The same things were measured in two ways. Each way mixes the same 12 hidden numbers, adds some noise and spreads widely along 7 directions of its own, which tell nothing about the thing.
Some things both ways: the first way, then the second way.
[ 20  20 -24   7   0  38   5  15  21  -9  -1  22 -27  14 -12   2  19 -17
  -2   1   2 -27 -10   1 -23   0]
[ -7  37 -18 -11 -15 -35  23 -11 -17  -2   1  42 -22  22 -12  -2  14  29
   3   1]

[-18  -7  22  29  -2 -12 -29 -14  14   3  35 -28  20  23  15 -12 -28  -6
  -2  -6  24  24   6 -25  -9  -7]
[-10 -33  -8 -13  37 -10 -13  27   4  -2 -15  -8  16  -3  21  11 -38 -21
 -26  14]

[ 15  -6 -18  36  15  12 -12  31  17  -8  13   6  -1  12 -12 -14  10 -20
   4  -9   4 -27   0  15   0   8]
[-26  24  -5  15 -20 -17  16  17   1  -4  34  -5  24 -15 -37 -30 -31 -12
  30   4]

[ -7  19   3  30   1 -24 -12  -3  33  -9  39  11  -2  -2  -2   9 -17 -24
  -3  -1  27  25 -22 -22 -21 -21]
[ -2  13 -28 -22  14  -7 -23   7   8 -27 -13 -13  17 -45 -17 -26   9 -23
 -38  -7]

[-22   6 -18 -37   2 -15   7  17  27  30 -22 -12  30   3  17  36  -2  -3
   2 -10  17 -55  18  22 -43  -7]
[ -3   4  -7   5   6 -11  -8   4  21   0  19   6  31   6  20   6  -2   2
 -22  -5]

[ 10 -20  27   9 -10  -9  22 -21  -4  25 -11 -13   3 -32   7  11  11  30
 -40   4  17  10  19   0  -8 -20]
[ 21 -53 -24  19   0  25  -5  14   4  -9 -24 -15   5 -33   9   1 -38 -28
  35   8]

[ -3   5  -2   9  -2 -18  -9  22 -21  -4   7 -14   7  14   7 -25  11 -14
  22  14  -2 -11  13  -1  21  12]
[-15  20  27  30 -12 -11  13  10   2  33  21  18  -7  25  13  28 -10  -5
 -14 -10]

[  2 -21  10  24   5 -10 -13 -48  19  22  39  25  -9 -15  -9  22   7   5
 -31  23   6   6   2 -32 -18 -19]
[ 24   8 -14  -6   3  23  -3   5 -18  -4 -19  -4  10  -1   7   7  12  -2
   1   5]

[-13   8  -1 -15   5 -35 -11  22  30  30   0  -3  11  16  35  32   6  11
  10  -3  28 -42  12  28 -30 -24]
[  8  20  -9  41  35   0  -6 -25  24 -25  -7 -36 -23  -3  11  18  20 -14
 -37 -18]

[-12  31  -7 -29 -15  12  -1  40  -7  11 -37   4 -10  11   8  13  12  18
  18   4 -13 -18   3  27  -7  22]
[ -5  28   9  15 -20 -11  16 -10  -8 -10   1 -14 -17  15  -3  14  16   6
  10   1]

[-13   5   3  37  15  15 -19  14  16 -15  -2 -27  17  -2 -18   8 -11 -21
  -3 -24 -11  40  -5  13 -11  -1]
[  6  19 -11  -8  -2   8 -15   7   1  -9   7  -3   1 -26 -13 -25  16   5
  28  -1]

[-24  28 -23   9  -3  16 -30  15  40  -3  17 -17  18  21  -3   1 -14 -28
  12 -23  -7  -5   5  11  -7  -7]
[ 16  12 -20 -33  -1 -27 -11   6  11 -14 -14  -6   3  11 -19 -20   4  16
  -4  -6]

[-14   9  -8  26   4 -15 -30  50   4 -24  16  -6   0  22  12 -27  -6  -8
  39 -10   9 -25 -10  20   2  19]
[ 12  28  38  -7 -13  16  -2 -22  -5  12 -19  -2 -22 -18   0   1   6   5
  34   5]

[-10  23 -21  18   0 -25 -22  39  32  -4   6  -9  15  10  12   8   5   7
  25  -9  17 -46   4  42  -4 -13]
[ -1  11  12 -22 -23 -18  -1  10   2  -2  -8 -12  13  -9 -37 -18 -18  -7
  -5   5]

[-26   9  -5 -21 -14 -14 -12  -9   7  15   2 -12  10  18  15  23   0  16
   1   8   5 -22  10  24 -14 -17]
[ 17  -2  17  -9 -25  17 -17  31   4  18 -39 -40 -12  13 -15   4  -6   0
   3   4]

[ 57   2 -29   4  16  20   3  44  34 -25  -9  21   8  -2 -23   5   6 -19
   6 -13  38 -15   2  14 -11   1]
[  9 -47   2  16  17 -11   3   1  -5  -3  23  16 -22  -5  29   6 -31 -13
  18   8]

[ 21  -1  -3   3   4  -5  16  30 -18  -1 -27  17 -19 -10 -11  19  29   0
   6  -3  -9 -10  -8  26  15  14]
[-16  30 -18  29  32 -21  15 -19   8 -11  45   2   7   0  10   8  31  11
 -34 -24]

[ 22  -5  14  36  -6   1   0  -1  -1  -3  -5  17 -24 -13 -15  13  14  23
 -24   9   2  21 -12   7  -5  -3]
[ -9  17  -9  -3  29 -10   6  -6 -10 -13 -11  -2  -3 -11   0  21  17  -1
 -31  -4]

[ -4  14   2 -14 -36  -2  11   3 -13  -8 -22  21 -33  -2 -15  -7  14   3
   2 -10 -15 -13  -9  12   4  14]
[-22  38  17   2 -16 -55  17   2  15  20  15  -2 -16  29 -14   8 -27  16
 -30 -19]

[-17  31 -13   4 -22  19   1  -4  -1 -13   1 -25   1   5  -7 -20 -12  -9
   1   0   0  13   9 -19   5   1]
[ 16  -7  -5 -20   4 -18  13  -8 -23  20 -11  56 -26  24  13  26  -7  19
  -2  -4]

[ 29  12  11   7 -15   9   9  28 -23 -39 -29   2 -29 -11  -6 -20  31  27
  34  -3   5  -6  -2  27  17  10]
[  1 -15  21  14  10   9   4 -11  -4  19   2  21 -17   7  23   3 -13  -6
   6   9]

[-10  19  -7   5  -8  14 -14  11  13 -15  15  16 -30  14 -14 -21 -22 -26
  -4 -16   5  34 -13 -18  -4  11]
[ 14  -3 -23 -12 -13  15  -6 -10  -4  -5 -25  -1 -12 -21   7  -2 -25   6
  63  -1]

[-16  20  13  22  -4  35 -22  12  16 -28   7 -31  15  12  -6 -19 -21 -20
  20 -26  -2  39  -9  -9 -13  14]
[  3 -11 -16 -13  47   1 -25  -2  11 -26  -2  -7  13 -20  14 -16  15 -14
 -22   7]

[  5  -7  12  22  -9  37  -9 -41  14  -8  33  20 -18  -2 -34 -14  -3  -9
 -18  -7  -7  30 -10 -23   8   5]
[ 22 -10  -4 -15  -2  23 -17  -2   4   3  -2 -18  13  -4 -12  -2  -5   7
   7 -12]

[-31  14  -4  15   1  -6 -10  -4  19  10   8 -41  38   0  10  18 -22   6
  -7   4  17   7  10  -5 -23 -13]
[ 20   1  17 -14 -11  18  -2  -4 -23  14 -19  27 -18  -5  -1  23  25   7
  -4   0]

[  4 -16  15  28  18 -13 -12  29  -8 -11  20  -5 -10   9  17 -28  19   5
  25   3  14 -19   0  24  11   1]
[ 18  23  19   2  -4  -8  -6 -18   3  -7  -3  -2 -41 -10 -13 -16  15  -1
  15  -3]

[ 15  23   2  19  -4   5 -19  36   1 -22 -20  -7   7   7 -11  13  17   3
  28  -2 -11  13  -5  32   8   9]
[-19  18  15   0  11 -20  -1  11   0   5  19   8  -4  20  17  15  16  11
 -30   2]

[-15 -10   2  19   4  -7 -17  -5  18  12  55  36 -15 -11  -4 -18 -14  -8
 -17   1   9  12 -14 -19  12   5]
[  2  -4  20 -14  18 -28   5  -7  -7 -13   9  10 -11  12   0  40 -20   0
 -10   4]

[-16   4 -10 -15  -6 -10  -8  19  17   3   7  -3  30  -1  15   5 -17  21
   5   9  31 -34  -1  13 -27   6]
[-16  -4  23  16  17 -16   5  16 -15 -20  26 -25 -16 -17  -6  -9 -23 -35
  12  20]

[  6  -2  45  67   6 -21 -17   5 -18  -9  38 -16   2   9  10 -35  19   6
  14  26   5  30  -4  -1  26  -3]
[-31  16 -17  10  -3  21 -10   9  -2  -1  31  25  27 -31   6   2  -6  -9
  15  -1]

[  7 -13  28   2  -8  -1  21 -20 -20   8  10  30 -28 -30 -10  -5  23  11
 -15  14  -5  16 -12  -9  14   4]
[  1  13   6   9 -24 -18  10  -6  -5   0  27  17 -24   5  -5   2   0  13
  17  -7]

Other things, the second way, with their names:
k_532: [ 15   7 -29  30   9  28  -1  -6   0 -11   7 -17   9 -37  -8 -13   8 -21
  30 -20]
k_90: [-17  27   1  21  11  12   7 -19   1  12  18   9   9 -19   8  26  12   0
 -13 -24]
k_489: [  5 -18  -5   3 -10  32   8   9 -19  27  -8  20   5 -12  15  12 -17   9
  38   4]
k_369: [ 12 -25  27 -19 -41 -12  -1  31   2  33 -53   9 -30  13 -18 -11 -12   4
  14  18]
k_275: [ 10  12  -9 -14 -10  22   4  10 -15   4 -34 -22  22  -3 -22   2   6   9
 -18   4]
k_824: [ -5  -4  15 -10 -35 -17   6  13  -3   6  -5  -4  -1  -4  -9 -13 -13  -5
  31   8]
k_338: [ -2   9   8  32   1  -1   8   3  -1  18  21  20 -11  33  17  26   8   0
 -33  -7]
k_671: [ 15  -1   7 -33 -32 -13   0   4   1  15 -14   1  16   3  -3 -18  -4  13
  26  -2]
k_154: [-10  12  38  11 -71  15  22   0  -5  47 -14   1  -4   3 -15  33 -16  17
  26 -12]
k_922: [  1   6   4   1 -33 -19  19  -6   2  13  -8   3 -11  13  -7  23 -14  21
  18 -15]
k_52: [ 11 -14  21  -3  -1 -25  19  -3 -18   2  -3  19 -26   2   2  10 -29  -4
  12  16]
k_814: [-12  10  -9   1  24 -39  19 -18  -5 -12  52  41   5   3  27  12 -15  26
   7   3]
k_133: [  4  15  -4  -8   5   6  -5 -17  20   9 -25 -11  16   2  -4  16  11  13
 -25 -20]
k_745: [  0   7  31   2 -28  17  10 -12  -1  41 -26  17 -23  14  -6  22  27  19
  28 -14]
k_142: [  7 -12   0  21  13   8   7   4  -8 -11 -14 -27 -15 -23 -20  29 -16 -27
 -15 -11]
k_87: [ 10  27   0  21 -22  40  -9 -34  16  27  35  23  15   0  16  -6  36  25
  30 -32]
k_86: [-11 -17   0 -62 -19 -38  -6  24   9  24 -22  36  32   9 -19   4  -2  20
 -40  -7]
k_155: [  5  16 -16 -24  -5   6 -15   3  -2 -13 -14  -2  23 -26 -11 -27  -3 -12
   6   8]
k_221: [ -1  11 -20 -26  -2 -28  -4 -13  14  -5  -1  10  13  11  16  11   8  27
 -33 -17]
k_937: [-10 -29   6  27   6  62   7  10 -16  35   4  -1   3  17  36  54 -25  22
  41   7]
k_589: [ 12 -13 -17   0  49  18 -20 -10   3  -9  24  15  19 -12  50  31 -11   6
 -11  -5]
k_902: [ 17 -13 -18 -15   7 -11  -3  16  -7 -39 -35 -53  27 -35 -24 -28 -10 -43
 -31  14]
k_484: [  2  -1  21  21 -25 -27  17  27  -4   8  17  -2  -7  22  -8  -6 -22 -10
 -13  16]
k_679: [  9   5  23   0  -1 -14   9 -11 -12  -2   9  23 -37   4 -14  -9  36   9
  17   5]
k_187: [ 32 -29  15   2  12  17 -12  21  -7  13  -5  -9 -10  16  28  15 -21   3
   7  16]
k_623: [-10 -11  15 -20   2 -21 -11  27  22  17 -13 -20  23  12  -9  -1  -6  -2
 -44  -2]
k_593: [  1  -9 -18 -46   8 -17  -9  15  -4 -10 -29   5  28   3  -7   5  -8  -2
 -28   5]
k_990: [-33   8  -9  11  26 -16   7  -2  10   0  35  18  20  11  15  -7  21  16
 -15   0]
k_157: [ 30  16  13   0  -4   8  -8  -7   7   2 -14 -26  -2 -12 -32   1  24  -9
 -23 -23]
k_929: [ 17 -20 -11   5  13  16  -4  -7  -5  -6  -5  -4  -5   9  14  24  -1   3
  -9  -5]
k_439: [ -5  17 -14  14  32 -10  -3   1   0 -19  24 -24 -10   0   2   4  10   2
 -10 -12]
k_475: [ 40   8  32 -18 -49  17  -5 -21   5  19 -55 -38 -43 -23 -49   3  41  17
   5 -35]
k_676: [  9 -36 -50  11  34  10  -5  23  -3 -40   3 -17  20 -20  -6 -28 -40 -23
  12  30]
k_123: [ 30 -15  15 -27 -20 -39   3  30 -16  -1 -44   0 -41  33 -13   2  27   9
 -31  18]
k_982: [ 16  -5 -13  16 -12  41   0 -16   2   5 -18  -3   1 -30  -9 -21  20  -5
  47  -7]
k_736: [  7   1  26  27 -20  37   2  -6 -12  15 -17   4 -29  -2   5  25  26  -8
   4   3]
k_603: [  5 -22  13 -14 -54 -17   5  25 -10  -3 -29 -11  -3  -9 -36 -15 -27 -31
  19  14]
k_742: [ 28   2   2  -1  -8  30 -15  -1  -1  -4 -31 -32 -14  -8 -17   3  18  -8
  19  -9]
k_723: [  8 -25 -36 -27  -8 -33   2  26  -2 -16  -7  -7  12   0 -27 -29  -4   3
 -23  -3]
k_738: [ 24 -14   7  24 -29  49   4  -1 -32   6  14  19 -29 -18  14   0 -15   2
  92  22]
k_703: [ 27 -23 -28 -24  16 -25   3   4 -17 -36  -9 -25  -3 -17  -3 -10   4  -5
 -10   0]
k_233: [ 15 -20   5  19  19  26   3 -15  -7   7 -14   8  -3 -10  31  41  -8 -15
   8  -4]
k_289: [ -2  37  25  -8 -28   7  15   1 -16  34  -5  10 -12  23 -13  -2  15  35
  25   4]
k_958: [ 18  10  18  -3 -45  24  -5   4  -6  24   3   9 -15   4 -18 -17  12  16
  50  -3]
k_191: [ -2  14 -14  17  19  -8   5  -8   4  -9  -2  -1 -11 -23  -8   7   1  -8
 -21 -13]
k_721: [ -2  -7  27 -33 -36  -3  -7   5   7  15 -30   3  37   6  -7   0 -11 -14
   4   7]
k_33: [ 16 -10  -9  33   3  25  -8 -15  11   2   3  10 -28 -18  26  28  -3   5
  11 -13]
k_877: [  1  31 -47  19   0  23   1 -18  -7 -20  17   2  10 -27  -9 -25  24  -8
  24 -20]
k_77: [ 25  25  19  36  38  17  -3 -18  -5  -8 -21 -28 -55 -17   0  21  22 -19
 -15  -7]
k_428: [ -4 -22 -20 -16  -8   0  -2  38  -9   5 -10   2  42 -13   0  13 -35 -19
 -12   4]
k_424: [  8   9 -12 -36  15 -56   0   9   7  -1 -27  44  -4  27  -7  16   5   7
 -48  -3]
k_997: [  4  -4  42  -3 -40  -8   1   5   2  18  -1  15  -1   5  -5   8   4  -8
 -12   6]
k_65: [ -2 -13  13  -2  23 -19   2  -1 -11 -15  34  24  -6  17  21   1 -17  -1
  16  28]
k_840: [ 21 -22 -14 -22  -4  11 -17  16   2  -1  -4   1  15  16  14  -1 -20  18
  37  13]
k_417: [-19  39 -15  -2  14   8 -11 -10   2  -4  21   4   9 -18   5  -1  31  15
  -3 -17]
k_940: [ -6   5  -4   0  -6 -30  21   7  -7   2  23   8   5  29  -4  -6  -6  15
   0   2]
k_525: [-18 -31  -7   2  30  23 -12  31  -7 -13   0 -23  32  -7   9  10 -22 -24
  13  25]
k_23: [  9   3   6 -17 -11 -21   5  19 -10  -2   0 -16  -5   2 -27 -30   6   4
  25   7]
k_967: [ 30 -40 -24  48  33  28 -12  13   2 -30  26 -54 -12 -33   1  -3 -25 -37
   0  -7]
k_494: [-10  -6 -45   8  34  19   6  -7  -9 -23  33  12  29 -28  20  -3 -12  11
  66   5]
k_72: [ 14 -16 -33   4  31   7  -9  19  -4 -15 -16 -10  -9  -5   6   4 -21  -6
  -2   9]
k_487: [  1   0  -7  -7  -7   3  -1  10  -1 -20 -16 -49  10 -26 -54 -51 -11 -24
  19   9]
k_274: [  4  26   8   3 -10  -3   0 -23  16  11 -10 -14 -12  -3 -17  11  28  13
 -19 -35]
k_228: [ 21   0  10  -7  -3 -18   4 -11 -10  -1 -10  21 -25  12   6  21 -10  -4
   0  -1]

Some of these things the first way, each followed by its name:
[ 13  -8  -2  18  10 -22  -8  11   5  13  21  20   1   1  -1  16   0   0
  -6  11  16   5  -3  -3  18   1]  k_703
[  2  -6   1   8   1  19  -2 -20  29  11  -9  -1   0  -3 -23  31 -17  -8
 -36 -26   8  29   4  -7 -28  -8]  k_274
[-24  27  -5  26  -7 -15  -5  28 -10 -17  39   1 -20  18   9 -36 -11 -46
  23  -7  -3  17 -26 -21  30  15]  k_191
[-51  35   0  14  -5 -39 -28  13  14  -7  30 -19   2   8  21  -5 -20 -14
  35  -8   7  13  -9  -7  -2  -7]  k_155
[ 22  22 -11   0 -35  45  25   6   1 -15 -29 -15  16  -7 -19 -14  11   7
 -20   3  -1 -15   5  13  -6   4]  k_86
[ 22  22   9  33  -9  20  -2  19 -11 -15   2 -21   5  17  -6 -15  21  -6
  17   1 -11  16   3  11  42   3]  k_723
[  3  21  19  15  -1   0   5  12 -26 -17 -12   3 -33 -20  -7   4  15   9
  13   3 -10  58 -15   0  24   5]  k_736
[-44   0 -15  -5   8 -19 -16  -9  15  10  -8 -21   1   4   7  51 -13  13
   1 -21   3 -11   2  20 -25 -14]  k_289
[ 12  12 -24 -12 -13  22  25  31 -14  -2  -8  27 -28  13  -8 -25   7  -2
 -14  16  11 -28 -10   9   3  22]  k_142
[-20   3  -3 -21   7 -16   9  19 -24  22  -5 -23  10   8  36  16  15   9
  14  20   2 -22  12  18   9  -5]  k_123
[ 17  10  -4  29   6  31  -3  12  28 -12   5   7 -19   5 -10   3  21  -5
   7 -16   3 -16  -9  19 -12 -10]  k_676
[ 37 -11   7  31   3  62   9   4   3 -27  -5   1   2 -31 -30 -13  19   5
 -17  -3 -10  25  -7   5   4   9]  k_679
[ 19   4  -1  32  19  -6 -19  35   7 -16   6   6  -9  27  -7   4  11  -7
  18   3  13   4 -10  27  -1   1]  k_417
[ -5   4  -8  -6   0  19  -8  10  -3   6 -31 -18  -4  32  -4  32  -3  26
  -1 -11   5  -4  10  37  -6   6]  k_937
[  3 -16  17  15  11  -1  -2 -23  20   6  19   7  -2 -25  -3  37   0   0
 -11 -14   9  27 -12  -9  -4 -19]  k_990
[ -2   5  -9  -5  -7  36  14 -20  19  -3   5  -5   2 -18 -10   4 -14 -14
 -26 -12  10  11  -3 -24 -25  -5]  k_982
[ 35 -19   9  14  23 -25  11  34 -16   1   0  24 -18 -16   7  -5  41  12
  17  19  20 -24   3  21  18   2]  k_997
[ 39 -19   4  39  22  22  -3   7   1 -19  25  31 -21 -10 -22 -17  27  -5
   0  17   6   5 -12  -1   8   7]  k_738
[ 17 -21  -2  49  19   0 -14   1   0  -3  59  11  -3  12  -7 -39   2 -43
  -8  17   7  13   0 -34  27   5]  k_532
[  2  13 -14 -12 -23  16  13  21 -20   4   0  19 -11  25  -3 -26   1 -18
  -1  12  -5 -29  -7 -12  12  36]  k_154
[ -3   3 -13 -18  -1 -15  19  23 -20 -10   9  -2 -20   0  28 -16  16  -5
  18   8  17 -30  -5  16  14 -11]  k_369
[ 47  -8  -3  -5   4  11  21  -9   1   1 -10  41 -31 -17 -19  17  44   7
  -8  23   8 -21   4   5  -9 -12]  k_338
[ 17 -16  10  40  11   4 -16  -5   1  -8  15 -14  -7 -13 -10   1   1   5
 -16  -7   5  52   9  -2  26 -16]  k_745
[  3   3  18   5  -4   5  13 -19 -20   4  18  15 -33   2   1 -18  21   8
  -1  27   6   6  -2 -17   8   1]  k_877
[-46  -4 -14 -22  -1   7   7   5  -8  20  28  -4   5  14  25 -18 -20 -10
  -4   4   8 -32  -7  -7  -3  18]  k_494
[  6  -6  -7 -10  -2  16  15   7  -5   6  -5  10   4  -1  -1  -2  19 -17
   6   5  -7 -42   1  -6 -10  18]  k_484
[  0 -15  16  19  -5  16 -12 -19  17   5 -14 -31  27  -4 -14  23 -10   4
 -22 -26  -3  26  13   5 -15  -5]  k_623
[ -4  25 -28  -8  -8   0  -5  37  21  12 -27  -5   8  11  -7  24  -6  -9
  -7 -21   0  -8  10  22  -3   4]  k_922
[-26  11   0 -21 -18   4  24  16 -34   4 -24 -19 -10   7   6  -6  -9  12
  -7  -8   1   7  -5  19  19  19]  k_475
[  5  25 -18  34  -9   7 -22  22  37 -10  10 -16  37  18 -15   2 -21 -26
  -4  -7  10   0   0  -9 -18   4]  k_90
[  8   1 -12  17  26 -38 -17  43   9   3   0   1 -14   6  10   4  15   9
  19   1  29 -13  17  31   6 -13]  k_228
[ -4   2 -23 -31 -15  19  32  -1   6  15 -11   6 -11 -13   7  -9  16   3
 -29  15  11 -53  12   7 -37 -12]  k_424
